The same things were measured in two ways. Each way mixes the same 10 hidden numbers, adds some noise and spreads widely along 6 directions of its own, which tell nothing about the thing.
(in the rows, 128 means zero)
Some things both ways: the first way, then the second way.
[ 87 155 121 110 148 117 137 117 109 113 126  91 133 114  67  97 153 142
 164 114  68]
[133  72 166 126 187  95  90 101 145 145 109 125 127 125 133 104 100]

[138  99 146 146 118 121 116 139 141 144 107 122 116 166 172 147 105 120
  99  94 155]
[135 144 135 151 184 104 144 136  98 103  95  71 124  99 177 183  80]

[150 104 128 137 206 114 150 147 147 123 163 110 146  87 235 108  99  97
  99 141 161]
[158 125 101  70 157 149 150 124 175 130 125 192  80  87  80 101 150]

[116 139 122  52 110 170 131 143 161 171 117 102 150 129  57 143 163 102
 107 155 144]
[124 139  92 109 110 215 160 163 108 140  98 130 112 108 142 146 106]

[132 104 141 141 169 101 128 165 156 119 176 163 157 145  62 130 128 114
 133 149 168]
[181 117 119 117 133 106 101 116 141  90 128 164 138 105 105 129 141]

[129 114 111  84  77 175 154 164 162 157 146 127 101 160 124 142 108 103
  61 148 210]
[145 148 145 124 194  63 133  76  96 123 147 164  75 114 131  96 148]

[129 113 129 124 133 100 168 156 137 103 144 100  88 167 144 141 144 129
 142 114 116]
[155 125 126 169 192 101 127 146 124  86  93  88 125 148 141 146  69]

[134 118 123 130 154 124  98 146 155 120 163 126 136  96  73 114 151 114
 159 117 112]
[154 103 126 180 150 129 113 156  63  60 108  91 142 180 133 107  81]

[113 159 119 141 134  99 110 118 132 119 134 112 150  82 104 114 164 130
 127 135  86]
[141 125 102 126 178 151 149 143 160 108  90 123 125  96 132 178 105]

[125 156 116 121 129  97 157 142  90 131 159 105 123 117 105 102 191 158
 139 146  78]
[173  91 115 152 213  79 106 123 149 104  89 129 138 136 157 131 110]

[101 147 116 110 129 133 127 107 144 132 136 158 163 111  96 122 113 120
 132 156 153]
[103 118 134 134 141 131 102 122 153 158 118 109 115 119 165 157 130]

[118 159 112  85 184 130 149 151 151 116 165 172 127 136  62 130 111 126
 157 176 140]
[121 115 123 158  90 148 109 126  97 146 165 119 159 168 154 117  89]

[149 105 122 148 115 100 117 129 109 145 132 105 129 118 172 132 142 119
 110 122 122]
[ 87 125 108 124 205 149 119 134 189 124  92 136 139 142 117 177 131]

[ 90 152 115  74 110 126 167 130 144 111 126 105 113 135 117 110 137  99
 125 149 153]
[145 100 141 118  86 109 106 115 143 137 173 124 159 111  95 119 113]

[ 93 122 130 112 117 121 160 140 143  97 106  89  95 173 100 144 132 120
 129 114 125]
[171 134 145 146 188 107 128 146 147 101  83  80 138  89 130 190  50]

[ 94 132 140 161 145 122  97  99 144 137 152  93 115  90 137  88 139 146
 126 128  85]
[172 142 107  92  76 144 167 138  93 121 160 157  98 149 118  91 113]

[143  76 157 106  65 154 111 177 173 151  84 150 133 161  97 162 151 124
 101 106 165]
[ 84 158 130 115 126 104  70  97  98 161 122 126 110  75 162 130 137]

[106 134 111 101  87 131 109 100 124 179 153  68  99 128 131 118 136  99
  96 148 128]
[107 114 135 118 183 136 138 107 166 151 125 156 134 161 118 141 141]

[141 153 109 129 206 107 136 127 131 111 158 131 143  78 178 101 121 114
 142 152 125]
[151 149 110 136 137 148 135 135 101 131 125 108 107  62 182 149 108]

[118 128 147 107 108 114  41 141 222 150 133 117 106  90  94 130 152  76
 120 124 112]
[139 114 143 165 148  81  88  88 110 138 109 115 171  77 151 142 103]

[107 122 135 122 120 166 130 134 133 144 105 132 101 146 125 130 108 159
  99 141 124]
[199 109 111  93  72  90 126  99 109 133 168 191 133 140 118  81 106]

[120 100 131 163  93 125  74 104 131 145 112 112 140  65 180 109 117 126
 103  99 102]
[115 124 106  83 121 146 113 104 191 153 136 196 109 101  80 127 163]

[140 124 144 103 128 125 131 185 187 143 150 146 133 190  47 167 142 109
 116 110 173]
[110 118 116 128 156 165 142 134 121 108 134 137 132 159 113 110 112]

[123 102 157 146 116 102 110 162 139 160 171 158 147 137  92 114 134 149
 122  99 118]
[ 77 126 116 108 134 133 141  95 127 153 150 182  75 164  93  75 172]

[121 122 130 135  89 134 116 139 113 141 106 179 176 119  91 111 130 149
 113 114 149]
[156 135 102 102 159 102 123 103 166 126  72 174  78  27 101 150 174]

[131 112 146 165 152 139  93 107 107 149  95 149 140 109 185 101  99 160
 125 108 113]
[ 62  93 149 104 133 100  90 102 117 172 146 125 141 189 141  89 116]

Other things, the second way, with their names:
<1270>: [116 162 112 155 125 162 123 138 131 126 129 106 130  94 141 183  90]
<582>: [176 101 140 156 134  75 109 104 115 100 135 138 132 128  96 116  88]
<1101>: [119 105 115 164 138 162 106 164 126  98 131 103 159 208 117 131  94]
<151>: [146 144 104  88  76 145 115 154 184 127 125 146 108 116  57 130 134]
<1378>: [109  97 145 157 145  86 149 101  34  83 155 117 116 198 128  75  93]
<995>: [187 106 111 106  80  98  88  81 182 152 153 216 123  93  94 112 169]
<71>: [ 98 179 105  87 111 139 141  92  79 139 143 182  69  90 143 123 163]
<822>: [126 149 122 119  40 180 123 139 121 123 177 133 129 116  77 110 124]
<38>: [143 136 151 144 155 112 113  86 112 179 137 126  79  78 210 126 107]
<859>: [ 85 101 159 145 240  52  95  97 127 125  61 107  84 136 128  98 120]
<925>: [164 125  94 109 101 134 158 149 169 125 124 133  99 112 106 143 104]
<522>: [185 154 107 130 139  99 108  90 112 111 121 187  60  73 153 105 147]
<1125>: [109 123 107 114  71 160 111 109 148 168 174 151 157 107 143 140 146]
<45>: [ 84 129 106 103  95 187 127 136 117 131 148 119 137 115 169 147 139]
<716>: [148  80 164 121 139 100  84  99 123 106 151 137 149 152 144 130 116]
<546>: [127 118 128 140 132 140 100 155  78  82  94 102 107 144 115  98 100]
<834>: [115  80 151 112 169  94 123 118 107 110 123 124 107 200 144  98 123]
<1263>: [116 122 113  91 140 136 160 133 143 110 104 133 107 104  97 143 145]
<759>: [116  85 139 162 165  97 162  94  78 114 144 115  94 146 154  87 101]
<86>: [150 116 159 131 205  75  70  88 147 152 110 150 125  93 115 118  94]
<452>: [119 124 144 133 127 135  99 125 100 104 199 143 130 206  83  60 120]
<801>: [117 147  94 131 117 157 102 125 119 112 118 161 132 102  91 131 129]
<1265>: [113 116 126 141 173 130 122 105 179 160 113 155 102 105  98 117 153]
<1330>: [139 106 143 133 168 104 105  98 167 134 110 166  66 114  92 105 147]
<1092>: [116  95 166 140 198  45  88  79  91 127 129 119 118 152 175 100 115]
<282>: [ 95 101 120 133 107 119  87 110 120 100 195 154 193 201  77  98 128]
<145>: [150 100 120 124 108 109 131  80 147 146 160 177 100 102 143 113 166]
<1188>: [115 111 115 114  63 174 116 146 144 134 183 123 218 167 102 163 107]
<97>: [ 84  99 138 105 123 131  75  99 169 176 127 149 150 116 117 117 137]
<1006>: [220 123 117  99  97  99 108 102 117  77 150 185 103  71 118 112 140]
<1042>: [131  62 109 138 110  90 130 130 134  98  86 146 128 205  78 111 126]
<331>: [ 88  88 145 107 113 109  52 115 178 176 138 136 166 180 110 114 153]
<185>: [100 124 123 172 189 136  84 153 135 111  77  62 125 121 201 181 111]
<518>: [177  87 149 150  94 113  88  95  74 101 203 160 138 168 134  81  97]
<1336>: [109 198  85 112  47 196 172 145 110 123 165 135  89  98 130 183 145]
<1185>: [ 62 116 140 146 184 199  92 139 136 157 132 100 175 167 163 165  75]
<1247>: [ 89  98 132 141 197 135  65 124 160 143 109 113 157 168 200 150 126]
<1158>: [128  93 107 132 125 151 148 113 151 121 159 182 121 172  84  93 166]
<427>: [154  80 132 111  98 136 103 105 136 138 171 144 161  71 129  95 150]
<44>: [180  91 138 163 114 118  81 110  98  93 173 141 179 133 119 110  99]
<705>: [146 160 106 115 135 122 105 111 175 137 134 149 113  43 140 181 166]
<1223>: [170 121 114  90 147  84 127  94 134 137  97 178  71  82 150  99 165]
<139>: [ 88 126 120 135 127 166 174 138 122 117 146 115 114 173 111 138 116]
<186>: [105 117 121 154 183 131 133 125 122  99 118 130  99 153 101 121  99]
<1107>: [114 135 117 107 180 154 126  94 190 163 121 191  79  58  75 117 160]
<1278>: [103 167 104 135 131 198 142 139 142 156 122 137 116 102 115 170 112]
<1183>: [204 121 100 113  83  95  84 107 138 114 154 187 128  84 100  97 147]
<1028>: [183 161 114 130  78 155 138 147  80 101 158 125 116 108 141 134 115]
<274>: [172 111 116 123 155 131 129 133 128 102 118 132 146 118 148 154 106]
<1160>: [112 126 155 143 118 137 128 135 122 159 166  88 158 183 140 136  71]
<811>: [124 107 118  62  62 169 107  97 120 171 173 187 131  92 142  93 132]
<1182>: [126  85 138 103 117 127  78 152 182 146 149 105 169 160  92 105 110]
<288>: [134 155 142  82 168 118 123 121 113 135 122 125 111  82 142 131 125]
<511>: [ 55 101 176 168 193  79  73  77 116 164 143  97 140 143 157 118 127]
<1262>: [138 103 145 153 175  90 123 116  96  88 143 117 127 171 123 106 106]
<1370>: [146 141 123 127 142  81 147 111  89 103 116 124  54  89 128 110 115]
<453>: [193  48 116 167 139  89 140 130 119  79  95 140 150 181  89 107  69]
<1205>: [ 85 154 156 116 126 109 147  99  45 111 155 107  53 106 138 107 106]
<798>: [ 67 131 118 135 132 130 125 126 102 118 170 118 118 205 137  91 138]
<922>: [158 101 112 131 134 113 155 143 123  90  83 125 137 117  58 131 107]
<1037>: [169 163 111 122 138  73  94  96 120 109 135 152  83  56 156 134 136]
<169>: [109 133 161 169 142 151 107 125 116 147 151 114 136 185 111 136  65]
<1232>: [140 135 148 138 137  80 112 102  86 133 144 134  69 149 136  66 116]
<812>: [116 161  98 131 130 204 183 148  96 131 113 113 106  81 153 161  77]
<237>: [198 138  88 114  68 169 101 161 169 123 149 154 157 108 102 136 117]
<3>: [ 78 127 127 121 151 153 188 117 133 134 140 130  93 137  82 129 103]
<380>: [ 59 109 135 129 124 137 169 123  98 123 173 115 107 227 107 102 113]
<761>: [134  67 159 137 118  91 104  85 118 132 174 140 145 149 125  95 122]
<74>: [125 164 128  94 155 144 139 107 141 167 116 166  90  79 111 130 135]
<573>: [102 183 132 118 114 148 111 112 111 173 150 132  84  95 156 121 138]
<1409>: [ 37 156 135 129 168 150 131 103 113 196 114 124  82 122 146 112 125]
<502>: [114 179  97  84  73 190 154 143 120 145 145 141 103  86 126 159 129]
<961>: [109 127 110 138 145 137 114 146  82  57 192 117 132 208 130  96 113]
<541>: [108 135 122  92 102 127  98  92 169 162 148 191 112 118  80 103 161]
<260>: [ 96  72 139 115 119 130  82 119 183 130 174 148 174 209  86 103 144]
<740>: [213 136  76 129  85 146 127 167 141  55 111 159 113 115  68 134 135]
<537>: [133 100 148 157 230  84  93 126 179 119  74 100 141 135 117 155 101]
<669>: [ 99  90 135 138  96 179  79 161 186 179 129  99 174 190 112 122  96]
<394>: [ 70 136 129 111 118  94  70 108  98 140 133 115  86 141 187 110 154]
<1045>: [ 98 117 148 138 156 161 119 141 172 137 114 118 133 170  75 154  83]
<227>: [105  99 114 134  66 137  83  88 127 139 181 188 154 155  78  80 138]
<1133>: [121 136 110  99  70 114 141 112 118 148 153 162  91 131  81  78 148]
<1339>: [173 128 106  77 102 117 104  93 178 138 158 212  99  93 117 117 182]
<66>: [ 81 142 120  94 140 180 113 142 145 128 152 138 101 150 124 128 171]
<1396>: [203  71 110 143  89 106 110  94 122  85 168 183 150  91  92  89 150]
<896>: [190 142  81 132 122 137 146 149  91  63 113 144 137 114 120 134 109]
<572>: [104 116 128 102 136 142 128 105 130 155 140 151 128  95 102  95 138]
<247>: [ 70  92 102 146 122 160 130 142 104 129 121 117 146 181 104  84 122]
<1306>: [122  92 152 148 142  78 137  90  65  97 180 130 105 183 135  85 107]
<890>: [156  50 126 132 146  69 120 122 127  83  80 150 110 182  56  59 109]
<510>: [122 113 133 130 115 169 112 147 158 156 162  88 151 118 168 157 120]
<1035>: [142 104 136 115 186  60 120  98 137 108 104 139  99 104 123 102 162]
<1314>: [144 115 162 143 176 101 135 129  86 119 129  63 119  97 168 140  62]
<1043>: [ 76 124 180 133 168  43  92  69  94 164 136  93 125 127 197 143 129]
<327>: [193 122 126 144  78 107 124 116 120 130 160 135 120 115 143 124 107]
<776>: [119 118 129 163 128  92  97  94  84 111 151 148 110 151 115  86 131]
<1254>: [103 125 127 131 125 110 120  71  86 166 117 152 118  64 165 136 121]
<585>: [ 97 158 124 138 174 126 131 126 124 125  86 128  92 131 101 145 106]
<909>: [201 156 132 128 172  94  91 120 149 143  98 141  91  54 142 136 123]
<32>: [ 93 108 138 160 147 149  90 136 115 132 130  71 160 127 181 152  88]
<1356>: [ 66 105 139 158 102 158 141 172 101 106 142  51 120 210 100 122  70]
<722>: [103 116 156 122 180 138  93  83 144 156 165 159 133 111 130 111 141]
<519>: [132 116  89 130 113 200 101 156 129 130 125 152 161 156 122 122  88]
<226>: [135 136 134 102  76 134 103 109  77 127 169 157  93 113 123  82 155]
<238>: [149  63 134 115 130  93 131 132 117  92 105 141 113 210  86  68  98]
<491>: [104  30 134 123 174  68 109  96 145  94 121 146 125 168  88  70 143]
<1022>: [172  90 126 115  82 129 111 167 122  71 128 112 146 189  98 130  84]
<153>: [116 134 165 158 149  74  89  71  95 147 166 122 103  97 169 125 141]
<31>: [128  83 144 149 128 121  96 142 136 127 120  88 179 196 163 143  80]
<918>: [120 150  99 134 126 205 177 151 117 126 143 130  93 130 134 136 120]
<1227>: [176  75 125 129  93  74 109 105 105 105 138 137 153 117 134 114 115]
<284>: [132 119 142 117 139 143 145 155 113 113 127  83 156 156 133 159  53]
<1047>: [ 97 118 147 145 126 127 118 137 101 123 167  85 190 203 127 128  81]
<968>: [130  87 129 157 159 162 105 135 151 120 186 121 205 189 120 112  70]
<1112>: [ 83  88 154 103 137 149  88 120 137 156 152 121 134 168 143  99 100]
<1365>: [109 115 122  67 128 113 132 106 156 173 117 163  87 107 109  88 149]
<661>: [114 103 132 113 125 103 118  99  86 133 152 146  96 135 140  75 146]
<1039>: [141 100 118 171 160 103 135 126 119 123 123 113 116 163 138  96 103]
<268>: [110 139 133 114 132 124  98 105 153 168 119 161  98 114  95 124 117]
<144>: [193 113  61 144  90  93 110 122 104  69  72 187 110 106 111 114 150]
<100>: [ 99 114  89 111 153 122 159 125 161 120  59 160  75 130  85 135 145]
<1093>: [ 67 101 155 127 150 120  75 109 129 158 137 114 119 166 152 110 134]
<882>: [131 105 132 106 154 113 171 112  91  76 153 133  89 132 137 110 124]
<1013>: [106  69 157 162 167 104 102 116 113 110 135 101 160 177 118 103 122]
<781>: [116 121 112 115 109  90 111 109 118  91 132 153 136 129  71 118 144]
<1404>: [100 119 104 169 126 139 149 143 100 103  93 122 106 196 102 125  94]
<356>: [122 151 131  95 160  95 130 113 114 122  92 134 101  87 117 149 125]
<338>: [126  76 133 156 124 128 112 125  83  92 158 124 170 202 115  88  94]
<47>: [109  90 136 137 184 101 154 141 149 142  56  86 104 155 129 140  87]
<1108>: [160 117 107 114 138 108 115 135 146 108  91 130 154 104 120 165  93]
<1077>: [128 132 133 115 167  90 136  81 150 153 121 161  98  67 108 126 156]

Some of these things the first way, each followed by its name:
[124  85 160 168 146  82 100 127 134 141 139  98 133 114 170 117 135 127
 122 109  96] -> <502>
[134 165  88 124 106 126 165 125  64 113 107  81  54 191 151 130 127 156
 155  61  92] -> <968>
[128 129 124 200 197  84 140 137  56  95 149 178 141 138 122 102  74 193
 161  86  80] -> <1306>
[123 143  95  73 162 111 171 124  97 114 140  78 113  91 180  79 150  87
 140 182 127] -> <922>
[111 116 125 148 106 164  66  99 198 109 104 166 121 128 133 136  57  94
 135  75 194] -> <822>
[107 131 138 159 105 124 125 112  94 124 108 162 114 148 148  90 111 180
 145  87 115] -> <1133>
[122  75 177 196 114  77  65 110 114 166 120 115 114 147 180 117 110 146
 114  75  93] -> <1043>
[123 121 122 125 128 110 115 167 149 109 167 166 132 100  58 115 144 131
 150 132 107] -> <776>
[ 96  89 145 122 190  81 131 148 165 101 182  94 127 108 111 114 113  91
 150 141 102] -> <1045>
[115 147 122 151  78 141  51  83 136 165  99 148 139  81 146 113 111 136
 109 102 116] -> <1125>
[100 134 111  96 131 146 150 127 175 103 155 106  90 114 127 121 129 110
 140 156 137] -> <1232>
[127 140  88 116 183  97 203 107  73 101 171 109 114 152 156 126 125 124
 158 201 141] -> <1339>
[118 154 113 156 159 109 111 101 101 109 118 177 171  71 123 103 125 159
 151 158  99] -> <100>
[135  73 149 169 203  55 145 158 125  95 181  94 129 137 129 133 142 119
 157 129  92] -> <1006>
[154  96 106 140 122 155 120 103 125 154 138 121 160 108 201 125  94  92
  98 128 210] -> <66>
[111  94 121 145 128 133 109 107 105 138 120 100 136 145 101 139  99 121
 130 112 123] -> <716>
[137  62 132 107 196 117 135 181 167 124 193  99 125 102 131 142  91  83
 124 145 121] -> <518>
[139  99 128 116 156 126 128 160 154 132 172 149 151 109 111 122 123 109
 128 142 155] -> <1101>
[163  57 161 142 130 151  82 179 151 170 115 133 144 117 138 142 119 139
 108  69 108] -> <519>
[117 150  89 155 142 100 127  99  88  78 117 125 103 107 142 117 113 145
 175 117  78] -> <1270>
[ 87 146 137 112 109  79 119 102 155 149 170  61 137  83 128  92 185  99
 130 127  88] -> <510>
[131  96 161 165 144 112 109 150 104 145 109 182 160 155 122 122  98 170
 125  89 122] -> <1227>
[161 106 115 129 143 103 122 165 143 119 161 132 114 114 153 126 138  93
 120 151 153] -> <282>
[129 152 104  95 193 136 156 115  91 122 100 103 132 143 115 136 124 132
 161 153 105] -> <811>
[106 120 132 135 159 158 106 110 158 125 119 138 148  99 115 119 103 132
 130 138 135] -> <238>
[149 136 102 137 173 150 111 134 135 114 124 163 119 121 155 136  70 121
 125 128 156] -> <1378>
[130 160 116 161 200  87  99 105 115 125 177 147 173  79  67 105 162 143
 173 167  88] -> <1247>
[ 96  80 124  96 112 150 130 149 150 130 147  95  86 137 108 130  81 105
 123 112 122] -> <169>
[138 103 111 118 129 128 149 138 119 116 138 110 108  97 195 107 132 115
 129 145 130] -> <1183>
[122 113 122 164 141  95 113  95  95 129 151 113 129 113 169  96 114 127
 149 111 118] -> <260>
[114 134 116 102 118 123 126 152 174 127 171 103 121 102  88 121 157  93
 109 151 140] -> <1262>
[101 130 133 108 172  99 122 124 175 128 173  75 101  95 145 129 125 100
 140 143  76] -> <38>
[ 82 144 124 115 122 124 134 114 151 118 151 135 110 130  94 117 108 134
 138 141 118] -> <327>
[123 127 134 140 167 107  97 110 128 125 121 140 140 115 128 112 116 124
 162 117 112] -> <97>
[109 142  85  67 121 200 158 146 139 107  98 130 113 111 104 122  99 111
 110 154 165] -> <86>
[131 117 112 131 149 138 124 103 105 131 122 136 146 111 155 114 100 126
 146 126 140] -> <1093>
[ 93 118 131 154 104 103  94  73  69 151 133  99 138  76 142  51 160 153
 159 126  68] -> <331>
[123 149 106  90 172 140 175 152 140 104 156 176 148 142  95 116 102 109
 130 177 201] -> <537>
[126 103 119 131 194 103 114 115 166 122 196  86 117  72 186 100 114  71
 132 171 141] -> <1028>
[135 110 134 131 125  89 157 121  82 140 118  84 124 166 187 121 145 122
 127 111 135] -> <1263>
[111 129 129 145 130 122 105 127 191  95 126 124 134  55 168 119 133 110
 113 133 118] -> <1370>
[ 80 113 132 152  61 141  85  77 174 115 104 101 126  59 163  91 144 116
 120 114 125] -> <151>
[146  98 116 135  91 159  91  94 169 139  97 120 141  66 205 143 142  99
 109 159 158] -> <394>
[128 137 113 104 115 155 136 130 120 147 117 137 143 125 121 121 130 133
 118 127 148] -> <661>
[164  93 125 138 179  81 141 178  97  99 150 143 126 135 113 122 149 129
 176 124 100] -> <801>
[ 96  95 170 103  51 167 115 153 207 162 105 129 158 124 121 112 149 112
  73  90 189] -> <1182>
[110  99 150 147 119 116 130 122 165 127 117 115 130  93 233 120 110 129
  90 113 127] -> <925>
[130 157 125 103 128 107 176 172 115 111 118 174 179 156  54 134 166 151
 139 123 140] -> <491>
[101 132 147 138 141 132 123 104 119 144  97 149 145 133 159 105  93 159
 125 106 121] -> <47>
[147 149 107  56 141 116 184 139 118 145 132  85 110 190 165 136 134  78
 139 121 178] -> <427>
[129 112 142 150 102  92 105 115 133 153 144  81 119 111 191 102 161 109
 112 105 124] -> <1035>
[138 143 103 107  78 148 111 117 193 137 139 113 102 106 165 146 150  83
 100 154 181] -> <798>
[139 106  99  95 130 131 142 151 110 123 143  91  96 134 126 128 118  99
 139 117 124] -> <44>
[102 103 151 118  77 179 122 138 157 155  65 124 126 195  95 160 101 138
  80  84 173] -> <284>
[121 141  92 120  85 165  84 102 130 150 112  98 110 112 132 123  99 104
 110  85 139] -> <722>
[122 100 132 130 102 184 102 123 133 164  96 141 114 159 160 127  61 128
  89  89 180] -> <74>
[ 99 141 144  91 153 111 179 172 154 109 137 109 138 153  86 121 148 124
 121 119 129] -> <1314>
[134  79 143 153 141 136 110 149 187 101  96 135 135 135 165 167  76 103
 108  88 165] -> <1205>
[126  81 141 134 116 118 122 171 181 126 186  96 105 125 120 115 140  98
 120  95 144] -> <452>
[137  92 143 125 101 117 167 156  79 134  80 112 108 207 133 149 148 160
 122 102 116] -> <1108>
[ 96 143 150 133 105  75 178 170  90 108 119 138 115 223  44 137 140 186
 148  59  82] -> <3>
[154  89 145 157 154  94  43 151 188 136 169 160 164  13 117 118 175 109
 137 175  82] -> <144>
[124  64 132 136 162 126 156 117 110 115 124  90 135 131 177 127 105 114
 136 142 139] -> <1022>
[111 134  99 111 112 131 108 111 133 118 131 117 111  72 115 120 141 122
 150 156  81] -> <1404>
[115 157 124 117 133 140  77 117 172 138 129 138 126  75 122 109 126 118
 131 123 110] -> <1409>
